There are 4 ways to turn a row about zero (a turn may also mirror it). The second row of each pair is the first, turned, with some noise. The first 36 pairs use one turn. New pairs use 3 turns, one after the other, and a turn may come again.
In the rows, zero is written as 128.
Some pairs, each with its turns in order after it:
[ 98 144 171 141 139 110 117 137]
[162  95 124 127 134  97 120 139] => pitig

[169 150 139 119  89 109 146 139]
[168  90 101 119 137 104 124 106] => bufu

[129 208 131 124  90 126 158 178]
[168 160 138 150 153 149  57  85] => pima

[164 134 140 139 131  69 122 123]
[110  91 112 141 116 143  79 149] => pitig

[118 141  96 150 131 152 119 140]
[126 136 129 136 170 140 149 119] => videg

[150  98 139 143  48  66 172  89]
[ 61  62 168 124  80 120  75 105] => videg

[185 146 176 150 157 123 106 120]
[150 155 112  79  86 154 126  88] => videg

[104 131 136 175  73 166  93 127]
[158 168  74 161 155  98 146 110] => pitig

[117 125  93  90  99 123 140 135]
[159 128 102  96 132 150 108 139] => pima

[124 151 132 138 107  78 111 136]
[133 134 177 106 130 120  98 135] => pima

[ 97 116 133 125 129  92  92 140]
[132 170 105 121 154 147 163 128] => bufu

[108  82 118  70 126 131 162 149]
[ 80 112 154 100 110 111 174 115] => pitig

[ 95 158 124 203 119 159 126 144]
[105 165 166 153 148 177 147  83] => pima

[ 63 118 122 107 117  90 106 113]
[136 128 147  50 127 119 141 113] => pima

[ 48 182 136 129 132 144 110 163]
[121 154 136  97 146 140 117  33] => pima

[119 109 105 136 127  73 132  91]
[131 155 131 129 165  83 150 158] => bufu

[160 114 194 128 118  59 120 128]
[109 123 122 110  35 149 112 130] => videg

[118 147  86 128 148 121  90 112]
[161 144 172 133 146 151 141 135] => videg

[ 66 170 117 176 140 157 143 116]
[116 184 139 126 175 150 164  78] => pima

[129 141  97  88 107 135 149 120]
[154  95 164 134 128 121 145 128] => bufu

[184  67 170 108 184  82 157 129]
[ 90  71 174 156  65 140 117 181] => pitig

[111  96 134 208 120  63 132 155]
[ 98 189  74 149 162  78 135 100] => bufu

[169  99  97  94 111 141 104 107]
[160 108 168 133 121  84 141 100] => videg

[137 127 208 126 128 132 115 155]
[145  85 145 184 136  88 124 133] => pitig

[178 131 186 160 132 116  94 152]
[118 153 102  88  68 147 158  90] => videg

[123 108 141 104 161 190 122 129]
[162 166  95 130 148  78 131 125] => videg

[124 116 119 120 141 125 128 137]
[124 111 118 120 135 129 128 129] => pima

[109 147 121 117 103 131 165 123]
[148 115 143 156 100 106 143 124] => bufu

[188 115 208 176 106 143 117 109]
[133 127 117 231 136 111 107 171] => pitig

[109 138 133 148 157 102  81 149]
[127 179 104 135 156 162 124 127] => bufu

[178 142 147 132 112 141 130  48]
[137 184 128 159  92  90 149 181] => pima

[138 107 135 127  65 107 143  97]
[131  93 105 119 129  77 169 142] => bufu

[ 75 160 125 125 125 116 122 102]
[150 137 122  82 146  97 111 136] => pitig

[108 132 126 155 103 143 139  98]
[135 164 106 120 155 116 134 150] => pitig

[116 189 102 208 142 134 207 103]
[ 97 112 107 109 209 199  72  92] => videg

[ 68  90 136 134 119 112 151 122]
[112 168 131 141 103  96 178 127] => bufu

New pairs, each followed by its turns in order:
[208 103 121 115 136 121 131 132]
[129 115 111 140  78 137 188  94] => pima pima pima

[ 96 134 117  48 106 132 133  95]
[147 106 130 103 156 104 198 165] => bufu bufu bufu

[132 115 103 130  98 140  48 145]
[114 151 101 187 103 169 149 101] => pitig bufu videg

[115 133 142 163 133 137 126 125]
[151 121 145 121 145 140 115 140] => videg pima videg

[116 170 161 102  48 177 126 107]
[ 81  50 138 138 120 169 152 175] => pima bufu pima

[ 96 117 164 118  68  92 143 106]
[109 127 154 190 117 175 137  93] => pitig videg pima

[142  48 110 109  69 123 119 139]
[ 53 110 172 112  97 161 108 131] => bufu videg pima

[163 173 143 149  89 133 144  87]
[ 78 169 118 145 115 139 131  81] => pitig bufu pima

[ 95 208 104 132 107 125 106 124]
[ 85  86 135 172 121 126  80  95] => bufu pitig bufu

[136 141 129 123  92 112 144 130]
[126 141 139 127  97 125 156 138] => bufu videg pima

[129 125  95 169 127  89 145 130]
[121 107 131 131 109 163 137 181] => pitig videg pitig

[106 135  81 139 132 141  89 120]
[111  86 126 140 162 123  94 118] => pima videg pima

[108 138 129 104 157 130 133 156]
[150 152 120 116 107 145 113 105] => pima bufu bufu

[151 107 164 107 125  77 129 112]
[155 130 138  93 141 150 111 180] => pitig pitig pima

[117  99 177 127 128 136 154 128]
[123 134 101 139 103 119  82 138] => bufu pima pima

[174  51 157 130 115 169 110 138]
[137 104 115 165 121  70  57 101] => videg pima pima

[103  94 106 167 162  98  96 131]
[132  90 127 137 137 108 182 173] => pitig bufu pima

[166 131 134 208 114 105 153 159]
[ 42 126  77 137 121 125 142 140] => videg bufu videg

[165 132 114 129 153  87 146 111]
[121 173 170 137 145 136 125 118] => videg pitig pima

[134  78 128 146 146 153 117  71]
[119 161 139 137 194 147 108 158] => bufu bufu pitig

[128 187  86 151 159 152 139 104]
[116 115  79 163  89  87 103 147] => pima pitig pima

[ 97 169 139 144 208 127 100  82]
[172 100  77 142 152 126  56 102] => pima bufu bufu

[145 123 197  95 171  95 168 154]
[124 213  89  96 156 144 156 143] => videg pitig pima

[ 87 119 131 127 127  68 171 108]
[116 132 158 184  82 161 135 113] => pima pima videg

[131 157 130 110 125 112 142  91]
[153 103 125 138 127 127 105  92] => pitig videg bufu

[ 92 125 156 123 113 106 137 135]
[107  98  94 132 126 139 127 125] => pima pima pitig

[169  48  70 116 126 125 113 122]
[155  91 130  89 164  87 147 199] => bufu pima pima

[ 99 111 112  99 134 183 133  48]
[120 119  42 117 140 102 158  84] => pima pitig pima

[115 201 120 138 131 157 125  82]
[177 171 119 116 175 130 167 125] => bufu videg pima

[ 93 130 136 137 187 132 127 108]
[ 77  84 138 152 143 122 115 143] => bufu bufu bufu

[146 145 147  85 127 115 133 124]
[104 109 104 132 159 102 125 142] => pima bufu pima

[158 126  48  84 123 113 136 177]
[108 127 120 194 107 118 126  47] => videg pitig bufu

[208 146 139  85 146  95 126 154]
[137 131 114 147 209 110 159 169] => pima videg pitig

[129 189 122 122 208  48 139 113]
[156 192 169 159  55 159 122  71] => bufu bufu pitig

[113  89 105 139 167  92 159 106]
[138  76 133 131 170 135  87 127] => bufu bufu bufu

[ 83 129 107  48  91 122 116 124]
[126  95 142  63  95  83  92 105] => pitig pitig pima

[143 133 113 126 147 127 165  79]
[ 68 110 129 124 132 110 148 120] => pima pima pima

[136 122 153 104 163 147 134 152]
[130 125  71 144 129 114 141 148] => pima pima videg

[117  89 107 122 119 205 126 109]
[141 153  71 150 184 111 134  99] => pima pitig pima

[106 118 138 104 130 118 156 110]
[116 119  99 104 151 138 112 129] => bufu pima bufu

[144 139  97 125  90 132 131 112]
[129 157 141 127 136  98 129  98] => pima bufu videg

